There are 10 hidden switches. A switch that is on adds its own fixed numbers to the row, and there is some noise. The rows also spread widely along 10 directions, which tell nothing about the answers.
Some rows, each with its switches (1 for on, 0 for off) after it:
[ -3   1   6  -2  -6  -8 -11  -6 -13 -13  -5   4 -14 -13   9   2  -1 -13
   9   4 -12  15   0   2   3  -7  -4   3]
1 1 1 0 0 1 0 1 1 0
[  6  -4 -10  -1 -18  -5 -22 -20  -6 -18  -3   9  -8 -13   1 -13  -9 -28
   4  -8   9   6  -8   4   7  10  -2   2]
0 1 1 1 1 0 0 0 1 1
[ -3   3   0  16  -9   8 -25 -18 -18  -1   2  -3  -2  -8  15  10 -10 -27
  10  -6 -14  19   7 -11  18 -17 -15   1]
1 0 0 0 0 1 0 1 0 1
[  4   8   0 -26  -5 -18  -5  -5  -2  -9  -3  20  -8  12 -10  -7 -21  -1
 -11  11  12  -2   0  13  -3   3  24  12]
1 1 1 0 0 0 1 0 0 1
[  5  -7  -8  -1 -13 -19 -22 -15  -8  -1   3  14   2   4   0 -12 -25 -25
  13  -1   2   9 -16  14  -1  12  -5  16]
0 1 1 1 0 1 0 0 0 1
[ 17  13   2  13 -21  -6 -32 -28   7 -13 -16   4 -11 -20  -9 -12 -20 -30
 -11  -5   9   5   2  10  31  -4   6  19]
0 0 0 1 0 1 0 1 1 1
[  6  -8   3  -9 -24   0 -15   2   4 -19  -4  15  -9  -4   6  -5  -2 -13
   8   3   3  16   0  -9  -2   6  -7  -8]
0 0 1 0 1 0 0 0 0 0
[ 10  -4 -10  -7 -39  -2 -15 -17   1  -8   0  15  -9   2  11  -9 -28 -36
  -5   0   7  13  -5   0  14  10   5  -4]
1 0 1 0 0 0 1 1 1 1
[-25 -13  -9 -21 -25 -13   6  13 -20  -6  17  22  11   2  26  -3 -11 -12
  28   1  -6  17 -14  -5 -19  12 -12 -19]
0 0 1 0 1 0 0 1 1 1
[-10   8  -9   4  17 -11 -30 -17 -39   6  18 -14  26   7  15   6  -4  -4
  29 -12 -18  -6 -17  10 -15  -1 -16  22]
1 0 0 1 0 0 0 1 0 1
[ -2  -4   6  -2 -16   3 -17  -9 -10  -9  -5   8 -10  -4   8   1 -10 -21
   3   2  -2  15  -1  -6   4  -4  -3  -5]
1 0 1 0 1 0 0 0 1 1
[ -6   3  -1   8  17  20 -13  -1 -21  -3   1 -10   6   3  18  32  -4  -8
   9   9  -7  19  16 -24   4 -25 -19 -18]
1 0 1 0 1 1 0 0 0 0
[ -3  -5  15  17  -1  14 -21 -26 -27   3 -13 -13 -22  -8  12   9  -7 -30
   0   1 -15   3  -3   9  18 -22   3  12]
1 1 1 0 0 0 0 1 1 1
[ -1  -3   5 -14 -32 -19  -6  14  13   5  -2  33  -2   8   8  -4 -28 -19
   6  11  -6  32  -4  -7   3  -5   1  -1]
0 0 1 0 0 0 1 1 0 1
[-16  10  14  -5  15  10  -5  -1 -21 -23  -7  -7 -10 -12  18  21  18  12
   0   3 -13   9  14 -18  -2 -35  -4  -9]
1 1 0 1 0 0 1 1 0 0
[ -3  14  -7 -20   7  -6  -7 -10 -18 -24   1   2  -1  -7   0   3  -7   6
  -2   6   8 -10  11   7  -4   1   8   1]
1 0 1 0 1 1 1 1 0 1
[ -9  12 -20 -12   0 -21  -7  -3 -17  -4  15  13  10  -8   2  -5   0 -12
  10  -1  -1  10  -2   6   3   1  -1   5]
1 1 0 0 0 0 0 1 1 1
[ -9   5   4 -15 -26 -10 -15  -5  -4 -18  -6  11  -1   2  11  -5  -5  -9
  16  -9  -9  10 -15  -9 -12  10  -1   0]
0 0 1 0 0 0 0 0 1 0
[ -5  10   4 -14 -32   1 -17 -15 -12 -34 -16   2  -7  -7  18  -2   6 -19
   4 -16  -8  -5 -10 -14  -3   9   1 -14]
1 0 0 1 0 0 0 1 1 1
[  5 -17   2 -13 -23  12 -16 -19 -13 -39  -7   0 -20  -2  15  -6   2 -14
   0  -3  11  -4  -6  -1  -7  12   1 -15]
1 1 1 1 0 0 0 0 1 0
[-22  10   0   2  -2  14   6 -18 -15 -10 -17  -6 -13 -14  11   7  -1 -25
 -15  -7   4 -17   0  10  25 -17  21   0]
0 0 1 1 0 0 0 0 0 0
[  5   6  -9 -15  -9 -13 -12  -7  -1 -21   0   9  -3 -11  -6 -14  -3  -9
   1   0  14  -4  -5  12   0  18   7   6]
0 0 1 0 1 0 0 0 1 0
[ -5  15  -6 -11   4  -7 -14  -8 -11 -24  -5  -5  -1 -12   0  -2  12   0
   8  -8  -3  -8  -7   3  -6   6   2   9]
0 0 1 0 0 0 0 0 1 0
[  4  11  17 -10 -22  -6 -20  -6   5  -5 -16  18  -7  12   2   5 -26 -14
  -3   3  -8  20   0 -18  -2  -9   8   2]
1 0 1 0 1 0 1 0 0 1
[  7  -7 -17   0  23  -8 -11   2 -20  14  13  -1   5   9   4  12 -10 -22
   6  15  -3  10  -6   8   1  -2 -12   3]
1 1 1 0 0 0 1 0 0 1
[ 13   4 -11 -21 -16 -30 -21  15   7 -18   4  25   8   1  -5 -11   3  -6
  19   1  -3  26 -12 -12 -17  20 -16  -2]
0 1 0 0 0 0 0 0 1 1
[-19  11  13   8  20  -8 -15  -7 -16 -16  -8  -6  -7 -30   1   5   7   4
  11  -2 -14   8   1   4   1 -26 -11  19]
0 0 1 1 0 1 0 0 1 1

New rows. What belongs after each?
[  3   7  -8  -3  21 -12 -15  -4 -19   0   0  -7  11   3   4   9  -5  -4
  13   8  -3  -4  -5  14  -6  -3  -4  13]
0 1 1 1 0 1 0 1 0 0
[ -5  12  16   0 -16   0 -28 -22 -14 -37 -19  -5 -16 -22  12  -1   6  -6
   9 -15 -17   3  -2  -7  -1  -8  -7   6]
1 0 1 1 0 1 0 1 1 1
[  7  11  -2  -8  -6  -5 -18   8   1 -11 -12   5  12   3  10  15 -12 -12
   8   6  -3  18  -1 -17   0  -6 -12 -12]
0 0 1 1 0 1 0 1 1 1
[  5  20   2 -21  17 -30 -16  -4  -3 -23   1   9  -6  -8 -19 -12   2  24
   0   7   6   0   1  16 -16   3  13  30]
1 1 1 0 0 0 1 0 1 0
[  2  -8   6  -6 -18 -15  -8  20  -7  -3   0  14   2   6  23   8  -4 -22
  23   9 -22  28 -12 -15 -10   7 -23 -18]
1 0 0 0 0 1 0 1 0 0
[ 15  -8   5 -12  10  22  -7   4 -11 -10 -14  -6 -14  18   9  25  -1 -11
 -16  24  11  -3  12  -7   6 -13   8 -23]
1 1 1 0 0 0 0 0 0 0
[  2  16  -3 -11   8   6  -7 -14  -8  -7 -12   2 -10   2 -10   9 -13 -10
 -25  11  20  -7  17   7  23 -19  28   3]
1 1 1 0 0 0 0 0 1 1
[  1   3   8   8 -32   2 -26 -27  -3  -7 -11   8  -5   5  13   1 -28 -33
   5 -11  -2  21  -9 -17  10  -5   0   0]
0 1 0 1 0 1 0 0 1 0
[ 15  10   9  -2  23   9 -32 -11 -13 -16 -10 -13   3   4  -6  16  -6   9
  -8  11  12  -4  12  -1  -1 -18   1   7]
1 0 1 1 1 0 0 0 1 1
[-12   8  -1   5  -9 -22 -21 -16 -11  14   9  16   3  -6  -3 -13 -18 -13
  17  -5 -12  18  -5  16   9 -13   4  36]
0 1 1 0 0 0 0 1 0 1
[ -4   8   8 -15  22   3  -1   1 -20 -34  -9  -6 -16 -24  -6   4  24  10
 -12  10  10 -17  12  10  -1  -8   7  -6]
1 0 0 0 1 0 0 0 1 1
[ 11   8   8 -16  20  -8 -19   1  -6 -22  -6   3   3   3 -11   8 -14  19
  -7  20  21   0  14   5 -10  -9   4   4]
1 0 1 1 1 1 0 0 1 1
[ 17  18 -20   1   0 -10 -31  -8  -8 -12   1  -7  17  -5   7   9  -1 -18
  15  -5  -7  13  -3 -13  -1  15 -22  -2]
1 0 1 0 1 1 0 1 1 0
[ -5  20 -14 -13  -8   0  -1  -8  -1 -21  -6   4  -2  -6   8  12 -10 -16
 -10  -1   6   8   8 -16  11  -2   6 -15]
1 0 1 0 0 1 1 0 1 0
[-18  -1  -5 -17 -21  -8  -4 -16 -15 -24   5  16 -10  -6  10  -9 -13  -8
  12  -7  -2   7  -5  -1  -9   5   3   1]
0 1 1 0 0 1 1 0 0 1
[ -6  12 -12 -12  -8 -15  -6 -10  -4 -15   8  18  -5 -17 -12 -15  -5  -7
 -10   0  16   1   8  15  14  -1  14  11]
1 0 0 0 0 0 0 0 1 1
[ 10  13  20  -3 -28 -18 -33  -8  11  -5 -12  21  -4   5  -1  -5 -25  -7
   0   0 -10  28   0 -14   2 -14   2  16]
1 0 0 1 0 0 1 1 0 1
[  7   0 -13  -8   3 -22  -7   3  -2   5  11  14   7   3   0  -4 -16 -11
   0  13  10   9  -5  14   2   2   3  10]
0 1 0 1 0 0 1 1 0 0
[ -2  13   0 -10   9 -10 -11   6 -10 -11  -7   4   1   2   4  15  -1  -5
   9   6 -10  17   0 -13  -7  -6  -6  -5]
1 1 1 0 0 1 0 0 1 0
[ -7  15 -14 -13  -9 -19  -2  -1  -9  -9   2  11   8 -11   9  -1  -6 -22
  -1  -2   1   5  -8  -1   3   8   1  -8]
1 0 0 1 1 0 1 1 1 1
[ -3  -5   0 -14 -36 -23 -15 -12  -3 -26   6  30 -16 -21  -1 -26 -13  -8
  12   0   5  22   3   8  -3  10   1   8]
1 1 1 0 1 1 0 1 1 1
[ 11  -8  29  22 -34  12 -33 -38  -1 -12 -28  -2 -36  -6  15   2 -29 -43
  -6  -5 -14  25  -8 -12  16 -15  -3   6]
1 1 1 1 0 1 1 0 1 0
[ -6   6 -15 -10  12 -17 -14   0 -19  -3  19  11  10   1  -4  -3  -1   0
  12   4   1  10   2   5  -6  -2  -6  11]
1 1 0 0 0 0 0 0 0 1
[-10  14 -10   7   1  -8 -22 -11 -19   1  11  -3  13  -4  12   6   0 -18
  17 -12 -17  16 -10 -12   1  -3 -16   7]
1 0 0 0 0 0 0 0 1 0
[  0  -9 -10  -3 -18  -7 -17 -30 -10  -6  16  12   0   2   2 -14 -39 -10
   2   6  28   6   4  24   9   0  13  18]
0 1 1 1 0 1 0 1 1 0
[ -5  -7 -11  -8 -20  16 -16 -20 -20 -33   8  -6  -5  -8  18  -3   7 -13
  12 -13   7  -4  -6  -8  -4  13  -9 -15]
0 0 0 0 0 0 0 0 1 0
[  1   7  11 -15   9  -5  11  11   1  -1 -15  13  -9   4  -4  14 -22  -8
 -22  30  18   2  14   9  11 -13  24  -9]
1 0 1 0 1 1 0 0 1 0
[-22  15  26 -27 -13  -1   9 -12  -8 -22 -22   9 -16   5   1   1 -23   9
 -13   5  11 -18   5  10  -1 -11  41   5]
0 0 1 0 0 1 0 0 1 0
[ -2   8  -4   2   0 -12 -13 -11  -1 -11  -5   9  -6 -17  -3  -4 -13 -15
  -2   0   1   9   1   6  11  -8  -1  14]
0 0 1 1 0 1 1 0 0 1
[  6  11  -1 -13 -21 -21 -27  -9  -6 -10  -5  13   3  -1  -1 -12  -9 -13
  17  -7  -7   8 -15   1 -10  15   0  13]
0 1 1 0 1 0 0 1 1 1
[  0   7 -12  -3  -7  -2 -22  -3  -8 -15   4   8   8  -1   8   9  -6 -10
  15  -3  -8  24   7 -20   1  -5 -20  -7]
1 0 1 0 0 1 0 0 0 1
[  3  -7   6  -6 -37  16 -16 -10   0 -19  -5  11 -11   0  17   2 -12 -15
   1   2   8  15  11 -16   9  -6   2 -16]
0 0 1 0 1 0 0 1 0 0
[ -1  16 -15  12 -10  -9 -18   0  -8  28   2   6  20   8  17  17 -16 -43
  17  -4 -23  30 -10 -19  14  -6 -16  -3]
1 0 1 0 1 0 0 1 0 0
[-11  17 -21 -21  -3  -6 -14 -12 -13 -12  16  13  15  12   5   7 -19   4
   5  -3   9  16   8 -17  -6  -5   5  -2]
1 1 1 0 0 0 1 0 1 1
[ 23   2 -21  -7  30 -24 -17  19   4  -1  13  16  11  -8 -21   1  -3   1
   6  27  17  23  14   8   2   0 -16   7]
0 1 1 0 1 1 0 0 0 1
[ -7  24  10 -10  12   0 -19 -14 -16 -47 -20 -13  -8 -23   2   9  21  16
   4  -9  -6 -10   6 -11 -13  -6  -2   0]
1 0 1 1 1 1 0 0 1 0
[ -5  12 -17  15   5  -1 -16 -15  -7   5  13  -1   6 -14   4   6 -10 -23
   2  -4   0  20   3  -6  21 -13 -10  10]
0 0 0 0 0 0 1 0 1 0
